There are 9 hidden switches. A switch that is on adds its own fixed numbers to the row, and there is some noise. The rows also spread widely along 10 directions, which tell nothing about the answers.
Some rows, each with its switches (1 for on, 0 for off) after it:
-19.5  -26.6  32.8  -6.6  19.3  24.5  -12.9  -8.9  25.8  -23.2  3.1  29.0  -19.9  3.2  10.6  22.1  12.4  -20.3  30.7  9.0  7.9  9.1  -3.7  -29.9  -23.2  -25.5  53.8  24.2
0 0 1 0 0 0 1 1 1
28.3  -10.2  53.9  -9.0  20.6  -8.2  -6.7  8.5  1.7  -13.2  -31.3  27.2  32.3  -2.9  -9.0  41.9  -12.1  -32.4  39.5  -0.3  33.9  5.3  1.3  3.0  10.3  -19.2  5.5  -14.3
1 0 0 0 0 0 1 1 0
-22.9  1.4  -1.5  -0.2  23.5  -23.1  -21.9  -41.7  -1.7  -13.2  -16.3  1.8  -15.6  -3.4  6.6  -5.4  34.0  15.7  20.7  -17.1  18.0  15.0  -1.7  5.2  3.8  -15.9  13.1  29.9
0 1 1 1 1 1 1 0 0
31.6  23.6  -23.1  8.9  16.3  -21.9  -36.0  -0.3  -0.5  -27.2  -32.5  2.0  17.1  5.5  -15.2  4.7  2.8  -17.8  6.7  -19.0  16.4  4.8  12.6  23.6  39.3  -27.8  -33.7  2.1
0 1 1 0 1 0 0 1 1
-46.7  -22.0  1.4  -17.3  -21.7  -7.7  -6.8  -39.9  15.4  -14.3  9.3  -19.4  -28.6  -4.7  14.4  -14.5  33.3  18.0  16.2  2.5  1.4  12.7  5.7  0.5  11.2  -6.8  22.9  33.2
0 0 1 1 1 0 1 0 0
-28.5  -29.7  34.6  11.7  23.7  -4.3  -31.3  -30.2  18.5  -45.9  -6.6  9.1  -8.5  8.6  31.2  -13.5  4.7  -3.0  -1.8  -5.0  6.7  0.6  12.9  4.8  16.0  -35.4  34.3  28.4
1 0 0 1 1 1 1 0 0
-0.9  -13.2  54.6  -28.3  -5.6  -52.8  16.5  -4.6  -35.6  1.8  4.0  -2.5  26.3  -21.2  8.4  21.0  -12.5  1.6  27.4  6.1  3.8  41.5  -12.6  -34.0  2.3  -3.7  15.2  3.9
1 0 1 1 1 0 0 0 1
2.9  -19.2  22.8  -19.6  -30.2  -17.2  7.9  19.3  -22.9  -11.6  18.6  -10.9  -10.6  10.0  0.9  0.0  -23.8  -25.5  11.7  17.2  -18.9  27.8  22.7  -16.3  -6.3  7.1  21.0  -2.4
0 1 0 0 1 0 1 1 0
14.3  -9.8  -7.5  -3.5  -46.3  -2.3  1.3  -0.6  7.1  -2.4  17.6  -7.8  -22.5  14.0  -8.4  -0.4  -21.5  -34.1  17.6  42.8  -12.2  29.1  56.9  15.8  15.0  2.7  -3.8  0.0
1 0 0 0 0 0 1 0 0
-5.4  -27.2  17.9  -39.1  -13.2  -41.0  -9.0  -25.4  -17.8  -4.5  -3.7  -10.3  -6.2  12.3  2.6  12.2  1.3  17.5  25.1  0.0  7.1  33.4  48.9  4.9  -2.9  -9.2  17.8  14.8
0 0 0 0 1 0 0 1 1
-12.9  15.5  -25.7  -13.1  19.5  15.1  -16.6  22.8  8.5  -12.2  -5.8  -1.3  -9.3  15.9  -35.1  13.4  1.8  -7.1  19.1  -26.6  13.0  -29.4  -7.1  -2.5  -0.3  -1.9  -5.8  12.1
1 0 0 1 0 0 0 1 1
13.1  7.1  20.6  25.1  -16.9  13.9  31.4  12.0  -3.4  -1.2  -17.8  3.7  7.1  -19.3  -14.0  5.6  -8.5  -19.3  14.4  2.5  -10.5  -31.3  -38.3  -9.0  -0.5  13.0  5.5  -6.5
1 0 1 1 0 0 0 1 1
-32.2  -5.3  -3.4  16.9  12.0  27.3  -9.1  6.4  13.2  -35.0  -23.2  -9.8  -9.1  -4.2  10.5  -22.4  13.9  0.3  -14.0  -32.6  -9.6  -48.1  -36.9  5.9  24.7  -15.3  15.0  10.7
0 1 1 0 0 1 0 1 0
3.1  25.0  -22.7  45.1  11.5  16.3  5.8  -14.3  7.9  8.5  -7.7  -3.6  -8.3  -15.7  -0.7  -16.6  17.5  11.8  -9.0  -14.3  3.1  -30.8  -41.7  0.1  -7.2  4.4  0.2  -3.9
1 0 0 0 0 0 1 0 0
15.7  30.3  -35.9  3.8  4.0  -25.9  -24.7  27.7  -15.2  -18.6  -31.4  -22.7  17.1  7.9  -37.4  0.5  -2.6  -28.3  -4.3  -18.5  -1.8  -9.2  15.5  29.7  53.0  -0.3  -42.3  -8.0
1 1 1 1 1 0 0 0 0
18.2  21.2  2.7  4.1  4.1  4.1  -6.9  10.4  12.4  -15.8  -23.4  3.8  17.6  -9.5  -27.2  14.3  8.2  -21.9  17.9  -0.8  19.0  -6.5  -17.4  16.0  34.6  -14.8  -30.7  -8.2
0 0 0 1 0 0 0 0 0
19.1  1.8  1.4  -18.2  9.4  -0.3  -28.4  12.1  11.3  -27.8  -8.3  13.0  13.2  20.0  -16.6  12.2  -18.7  -23.4  23.8  -8.9  25.7  -1.8  32.3  22.6  23.0  -23.5  -28.1  1.3
0 0 0 1 0 0 0 1 0
0.9  23.8  -1.6  -12.2  1.3  -22.3  10.8  -2.4  -25.6  23.8  -5.3  -5.0  15.1  -15.2  -15.5  9.1  0.4  9.5  29.8  -23.0  26.2  -13.0  -21.6  -4.4  -6.1  16.8  -16.4  0.6
1 0 1 1 1 0 1 0 0
44.6  23.5  3.8  45.4  28.4  -32.8  -1.1  -46.1  -31.5  23.2  -23.5  14.6  37.7  -15.5  19.2  -11.1  -10.3  26.4  3.1  -36.4  29.9  -24.8  -8.9  18.4  -19.9  5.0  -22.0  -7.0
1 0 1 1 1 0 1 0 0
-4.5  31.7  -38.9  -17.2  4.3  -34.3  -6.4  -6.9  -27.2  14.5  22.2  -27.2  7.1  -4.6  -7.3  -20.6  2.0  39.1  -2.8  -35.7  16.7  3.2  -16.3  -4.2  4.6  3.8  -37.3  7.2
0 0 0 1 1 0 0 0 0
4.7  5.9  -9.0  39.0  6.8  6.4  -19.9  -5.0  15.6  -31.9  36.2  9.4  -25.9  2.3  21.9  -23.8  -5.1  -16.6  -26.8  23.3  -26.4  25.0  -2.4  -28.8  -1.0  -31.3  21.9  19.2
0 0 0 0 1 0 0 0 1
19.2  -5.9  26.5  -28.3  -4.5  -45.2  -17.7  -0.6  -20.0  -9.0  -25.0  -7.3  31.9  4.9  -18.0  21.5  -14.4  -17.7  30.0  -3.0  26.9  21.9  43.1  27.5  36.1  -8.9  -24.8  -7.7
1 0 0 1 1 0 1 0 0
29.3  2.7  16.2  36.6  9.8  -31.5  -9.0  -22.3  -3.1  -24.7  -47.2  -9.6  28.8  -19.1  -3.8  -2.9  22.5  -14.2  -19.2  8.6  -8.8  20.4  5.1  27.3  53.2  -21.5  -15.9  -7.8
0 0 1 1 0 0 0 0 0

New rows. What belongs after each?
10.1  -8.0  25.7  -20.4  6.3  -30.3  -8.1  -7.7  -23.3  -6.8  7.5  3.3  26.0  -7.6  25.9  -0.7  -26.0  -0.7  8.8  -3.5  13.8  25.8  16.6  -6.3  16.5  -22.9  -9.9  3.5
0 0 1 0 0 1 0 0 0
-1.8  -18.0  42.7  -18.0  -5.5  11.8  -9.1  -3.3  13.2  -25.6  -18.5  17.5  16.4  -2.8  6.0  17.0  -12.3  -17.5  40.6  -15.2  30.9  -25.5  -3.3  4.7  9.4  -17.7  7.0  13.3
0 0 1 1 1 0 1 1 1
-6.2  -11.9  18.2  -24.1  -6.2  -33.1  7.2  -39.7  -17.5  8.6  -36.7  -5.9  14.8  -9.4  8.2  9.1  19.3  37.3  35.7  -33.6  29.5  -7.6  -4.4  22.5  2.5  3.6  1.3  1.5
0 1 1 0 1 0 0 1 0
44.4  -10.9  34.0  26.6  -0.5  -27.1  -4.7  -23.6  -23.0  -14.4  -3.1  10.2  28.5  3.2  28.3  -20.4  -49.4  -9.6  -3.4  -1.2  7.3  4.5  30.5  18.4  4.1  -15.0  -12.7  -5.1
1 0 0 1 0 1 1 1 0
-17.3  22.4  -9.3  -10.4  -13.1  -19.1  11.9  -5.0  -17.5  14.1  -5.0  -24.1  -1.7  -26.7  -12.7  -3.2  16.7  10.2  18.9  -14.7  10.1  -3.2  -36.9  -12.6  21.0  5.8  -5.9  11.4
1 0 1 0 1 1 1 0 1
19.8  -4.9  0.4  25.6  -11.4  -19.7  0.4  6.1  -19.0  -11.9  -11.9  -24.1  0.4  1.7  -8.8  -9.5  -6.9  -18.8  -22.7  11.0  -28.8  13.1  18.0  -1.2  14.8  0.6  8.9  -7.1
1 0 0 0 0 0 1 1 1
13.9  12.5  -2.7  -18.4  -28.4  -9.5  2.6  0.5  15.8  -6.7  -3.7  -4.3  -7.1  -8.5  -29.3  20.2  16.0  -26.7  33.2  35.9  8.9  41.5  12.4  12.0  40.3  -13.8  -22.2  -2.2
0 0 0 0 0 0 0 0 0
-30.9  2.0  0.9  -24.9  11.0  -16.8  2.0  9.0  -10.7  -4.5  5.8  -7.3  -12.1  0.3  -14.7  14.9  3.6  8.1  26.9  -8.1  2.5  18.0  -24.4  -29.8  -8.4  6.9  16.3  12.7
1 1 0 1 0 0 0 0 1
-17.5  -5.8  -27.6  -26.4  -8.5  -5.3  -10.8  24.2  -13.6  -3.1  17.0  -15.0  -36.3  25.9  -25.5  5.4  7.7  -21.6  8.8  5.6  -24.1  9.5  52.1  -7.6  -12.7  6.4  22.0  15.4
0 0 1 0 1 0 0 1 0
41.5  2.3  31.8  12.5  -30.5  -20.2  33.7  8.6  -36.4  27.5  -43.0  -1.7  14.9  -14.6  -29.8  25.4  -12.8  -39.6  27.2  25.1  -11.9  -0.8  36.4  22.7  6.3  25.4  1.1  -26.3
1 0 1 0 0 1 1 0 0
11.8  13.5  41.5  10.2  -10.8  -6.4  18.8  20.9  -15.2  -14.8  -14.9  -9.7  35.8  -36.4  7.6  -5.9  -15.2  -10.5  -6.2  -10.2  4.8  -21.9  -56.2  -5.0  43.2  -15.2  -15.5  -18.7
0 0 0 0 1 1 0 0 0
-9.3  -8.0  43.8  -20.1  2.0  19.2  0.1  37.9  -3.5  -21.4  -9.3  17.5  15.8  -1.7  -4.6  18.6  -26.3  -35.7  27.7  -12.3  11.4  -37.7  -3.4  -5.2  9.5  -8.4  9.8  1.7
0 0 1 1 1 1 0 0 0
-37.8  -11.0  -2.8  -5.3  -27.7  5.4  -0.9  -56.3  21.1  -3.4  -7.7  -13.8  -16.0  -6.1  23.6  -28.8  10.2  44.1  28.1  -28.7  32.9  -40.7  -10.7  35.8  16.2  -1.8  -5.4  24.7
1 0 0 1 1 1 1 0 0
25.5  11.4  -12.6  8.3  16.4  -40.6  -39.6  -1.4  -12.8  -24.0  -9.6  -2.7  14.7  7.9  -0.9  1.4  -16.3  -28.1  -2.5  1.1  4.2  34.6  33.9  5.0  31.0  -24.9  -16.6  4.5
1 1 1 0 1 0 1 0 1
-3.2  -3.1  8.6  -31.6  9.8  -37.5  -5.7  -0.3  -27.6  6.7  -20.3  -17.4  26.4  -7.5  -6.4  17.7  7.6  11.3  12.4  -21.2  16.4  10.1  12.5  4.8  19.6  -3.3  -11.2  -4.5
0 0 1 0 0 0 0 0 0
-0.5  -11.9  30.9  -20.7  -45.2  -9.9  4.8  4.1  8.5  -34.2  18.1  -3.0  14.2  -11.5  21.9  -9.3  -32.6  -24.9  23.1  19.6  7.2  23.4  -11.0  -1.0  47.8  -18.0  -22.5  2.2
0 1 1 1 1 0 0 0 0
42.2  31.5  7.5  25.9  17.7  -25.5  6.6  20.0  -18.6  -10.5  2.2  13.3  -1.9  -15.1  -32.7  9.6  8.8  -55.5  7.4  40.2  -22.2  57.3  -5.6  -28.1  10.1  -18.0  -0.1  2.0
0 0 1 1 0 1 0 1 0
-41.6  -7.7  -2.2  -30.7  13.1  -1.3  -18.1  -3.0  10.0  -18.7  36.4  0.3  -24.3  10.2  8.8  -4.5  6.6  13.0  15.7  -10.9  9.3  12.7  -4.1  -27.4  -11.0  -16.3  19.4  30.8
0 0 0 1 1 0 0 0 0
11.0  -16.9  28.9  17.6  -5.2  -28.3  -6.5  -13.7  -12.4  -32.7  -0.3  -8.4  2.3  1.7  17.5  -19.3  -9.0  -10.0  -10.1  8.7  -14.4  30.2  5.3  -5.5  9.3  -12.4  15.6  3.3
0 1 0 1 1 0 1 1 0
-18.9  2.2  -7.9  14.5  17.9  14.2  -20.2  22.4  11.8  -28.7  -10.8  -10.8  -16.1  7.6  -17.4  -1.1  21.1  -21.0  -9.9  -12.5  -10.8  -22.9  -13.2  -5.9  13.4  -12.5  24.5  7.5
1 0 0 0 1 0 1 1 0
44.5  37.6  -22.1  51.6  33.0  -50.9  -21.6  -20.5  -29.5  1.0  -0.8  -5.4  18.9  -18.0  4.0  -16.8  6.3  -4.7  -31.4  0.0  -6.7  40.7  -7.1  -16.2  12.4  -20.6  -16.5  0.5
1 0 1 0 1 0 1 0 1
-30.1  -20.1  -11.0  -34.3  -14.1  3.5  -27.4  10.7  11.5  -43.1  9.1  -11.2  -23.5  21.2  5.1  -6.8  -14.1  -21.0  15.0  1.8  -7.7  15.2  33.3  -0.8  31.7  -24.4  7.1  25.2
0 1 1 0 0 1 0 1 1
-0.9  0.2  -3.8  -3.4  -49.1  3.2  5.8  -14.0  24.1  -24.0  7.6  -20.3  -1.3  -11.4  0.8  -19.9  -4.3  -5.5  8.8  19.8  4.0  10.2  -4.9  24.9  55.2  -12.9  -35.8  3.2
0 0 0 1 0 0 0 0 0
14.0  20.8  -5.1  -8.5  -18.0  -23.2  4.3  -7.3  -16.9  13.0  -5.1  -18.1  30.3  -16.5  1.5  -6.3  -16.8  16.9  13.4  -26.9  33.2  -19.2  -19.6  18.1  27.9  2.7  -42.7  -12.7
1 0 0 0 1 0 1 0 0
17.2  20.0  13.0  9.4  39.7  -17.2  2.7  -12.8  -38.5  28.9  1.6  23.0  3.0  -8.9  3.7  10.6  -7.6  19.2  19.9  -28.3  18.9  -6.6  -11.7  -28.7  -57.7  2.2  22.8  6.8
0 0 0 0 1 1 1 0 1
24.8  45.5  -24.6  46.5  0.9  -19.6  -4.1  -6.5  -12.6  -7.7  16.5  -9.9  4.1  -23.9  0.6  -31.8  -8.0  -15.5  -17.5  6.2  -7.7  14.5  -34.8  -18.1  27.1  -13.3  -27.7  12.3
1 0 1 1 1 1 1 0 1
17.5  -6.6  20.3  3.6  -8.4  13.1  -5.4  -6.1  7.1  -6.0  -11.8  12.4  36.2  -6.1  23.9  0.2  -39.4  -6.6  18.0  -21.6  35.1  -43.1  0.2  26.3  19.3  -9.5  -25.6  -12.2
1 0 1 0 0 0 1 0 0
25.8  -11.5  34.6  8.0  -25.1  -13.5  25.8  -43.4  -16.0  14.8  -2.9  12.8  24.6  -15.3  39.9  -7.9  -43.1  33.4  32.9  -20.4  31.5  -16.3  -25.3  4.7  -23.7  9.0  -7.0  -10.9
1 1 0 0 0 0 1 1 1
-11.3  -37.0  19.4  -35.7  -36.7  -47.7  7.7  -26.5  -35.3  10.6  -7.6  -31.4  2.1  7.8  13.2  1.4  -23.4  25.1  20.8  -3.8  -1.6  25.2  48.3  12.2  -0.4  20.1  10.1  -2.2
1 1 0 0 0 0 1 0 1
-18.0  -3.2  -6.5  15.3  -27.2  21.9  19.3  15.1  2.6  -1.9  22.0  -10.3  -12.9  -5.8  12.2  -19.4  -17.5  -7.2  -11.1  5.0  -23.8  -29.9  -16.9  -11.0  -1.1  11.1  12.4  -1.1
1 0 1 0 0 0 0 0 0
-16.5  36.3  -54.6  -10.9  32.5  -28.7  -43.2  -1.7  -1.8  -17.3  3.7  -11.3  -17.6  12.2  -18.8  -6.8  15.2  7.8  6.9  -24.0  14.6  22.3  -0.2  -4.6  26.8  -26.6  -20.2  24.8
1 1 0 0 1 1 0 0 1
-1.1  -13.6  9.2  6.4  9.9  -22.2  -17.6  0.1  -14.7  -15.0  -2.5  -14.3  -8.9  9.3  -1.3  -2.0  9.3  -12.4  -16.0  8.1  -19.7  23.6  35.4  -3.8  1.2  -9.5  26.1  4.1
0 0 0 0 1 0 1 0 0
-3.2  11.6  -11.3  23.5  30.3  6.9  9.1  0.6  -25.6  28.0  17.7  14.2  -26.1  10.4  -3.7  -2.7  0.1  15.5  6.2  -25.8  -3.5  -31.4  -11.4  -32.3  -79.4  22.4  44.1  7.8
1 0 0 0 1 0 1 1 0
-32.0  -28.6  42.2  -41.6  -9.9  11.6  13.6  -9.2  11.7  -12.5  15.5  15.0  -3.7  -3.8  26.0  12.2  -12.0  18.8  47.1  -11.8  26.7  -1.4  -35.8  -22.6  -16.8  -8.4  25.5  8.8
0 1 0 0 0 0 0 1 0
-13.3  -19.5  39.6  -5.5  20.6  7.2  -8.7  7.1  5.6  -28.7  0.4  20.2  -7.8  6.9  4.7  11.7  -5.6  -24.4  14.5  13.1  -3.7  12.1  12.9  -13.5  -5.3  -23.3  31.7  13.5
0 0 0 1 0 1 0 0 0
16.5  -22.8  18.3  -6.3  8.3  -73.2  -22.7  -49.7  -53.2  -2.6  -23.4  -19.1  34.0  5.5  33.6  -13.5  -21.4  34.5  -5.9  -33.9  9.4  24.8  50.3  18.6  -0.8  -2.9  -6.3  6.6
0 1 1 1 1 0 1 0 1
22.4  15.0  22.1  23.8  -3.8  8.8  12.9  4.8  -4.0  -3.9  22.7  25.8  -12.1  -16.8  6.2  -1.2  -12.8  -34.7  18.2  23.0  -7.4  14.1  -22.9  -38.6  -20.5  -14.8  23.2  13.0
0 0 1 0 1 1 1 1 1
-17.5  -6.9  0.4  -27.4  -19.2  1.7  0.8  20.0  11.4  -13.7  -11.4  -7.7  -18.3  3.2  -34.0  27.9  15.6  -34.0  32.9  20.6  -7.9  15.1  12.5  -6.7  23.0  -3.9  13.2  10.4
1 0 1 0 0 0 0 1 1
-5.2  -5.8  9.7  22.8  -5.9  19.0  -3.2  -10.4  17.6  -19.2  -22.1  6.9  -2.4  -7.2  11.4  -4.1  -6.0  -12.7  5.8  1.0  -2.4  -29.8  1.1  14.8  22.2  -15.4  8.8  8.2
1 0 1 0 0 1 0 0 1
-14.4  5.5  -5.4  25.0  -18.8  13.5  14.3  -2.8  2.5  -8.5  26.3  -21.9  -12.4  -16.7  13.6  -36.1  -3.4  6.6  -22.2  1.4  -18.1  -10.6  -40.0  -16.8  2.7  6.3  1.9  5.4
0 0 0 1 0 0 1 0 0
35.1  50.9  -18.8  2.4  50.3  -27.1  -12.1  -3.4  -28.3  24.1  8.5  27.6  25.9  -8.2  -12.5  14.3  -4.7  8.7  25.7  -33.6  41.2  2.8  -19.7  -16.8  -28.0  -8.0  -32.4  2.2
0 0 1 1 1 0 0 0 0
-26.7  -13.1  -26.2  -39.9  21.0  -25.8  -48.8  -20.3  -14.5  -21.6  21.9  -3.2  -17.1  37.8  15.1  -17.9  -18.1  14.2  20.0  -38.2  23.0  8.0  58.2  7.4  -11.7  -19.0  -0.4  38.9
0 1 1 1 1 1 1 1 0
45.9  14.8  7.7  17.1  16.1  -41.8  -8.5  -34.7  -29.3  19.7  -26.9  17.2  13.3  -4.3  -12.6  19.3  4.8  -2.4  26.0  -0.1  17.0  23.1  38.9  10.3  -22.3  1.1  -4.9  4.6
0 0 1 1 1 0 1 0 1
18.1  29.6  -8.3  -14.7  -9.1  -31.4  7.6  3.9  -17.4  4.9  23.0  -17.8  8.6  -25.3  -17.9  1.3  3.1  -1.9  14.0  6.8  11.3  51.8  -38.7  -35.5  17.9  -11.5  -24.3  0.9
0 0 0 0 0 0 1 1 1
20.9  -1.6  21.8  -6.0  5.9  -15.3  3.3  -28.9  -16.7  8.8  -11.0  26.0  25.6  -2.4  27.6  5.1  -24.1  25.0  35.4  -37.9  40.6  -24.9  -7.2  10.4  -23.1  -3.6  -8.3  -3.6
0 1 1 0 1 0 0 1 0
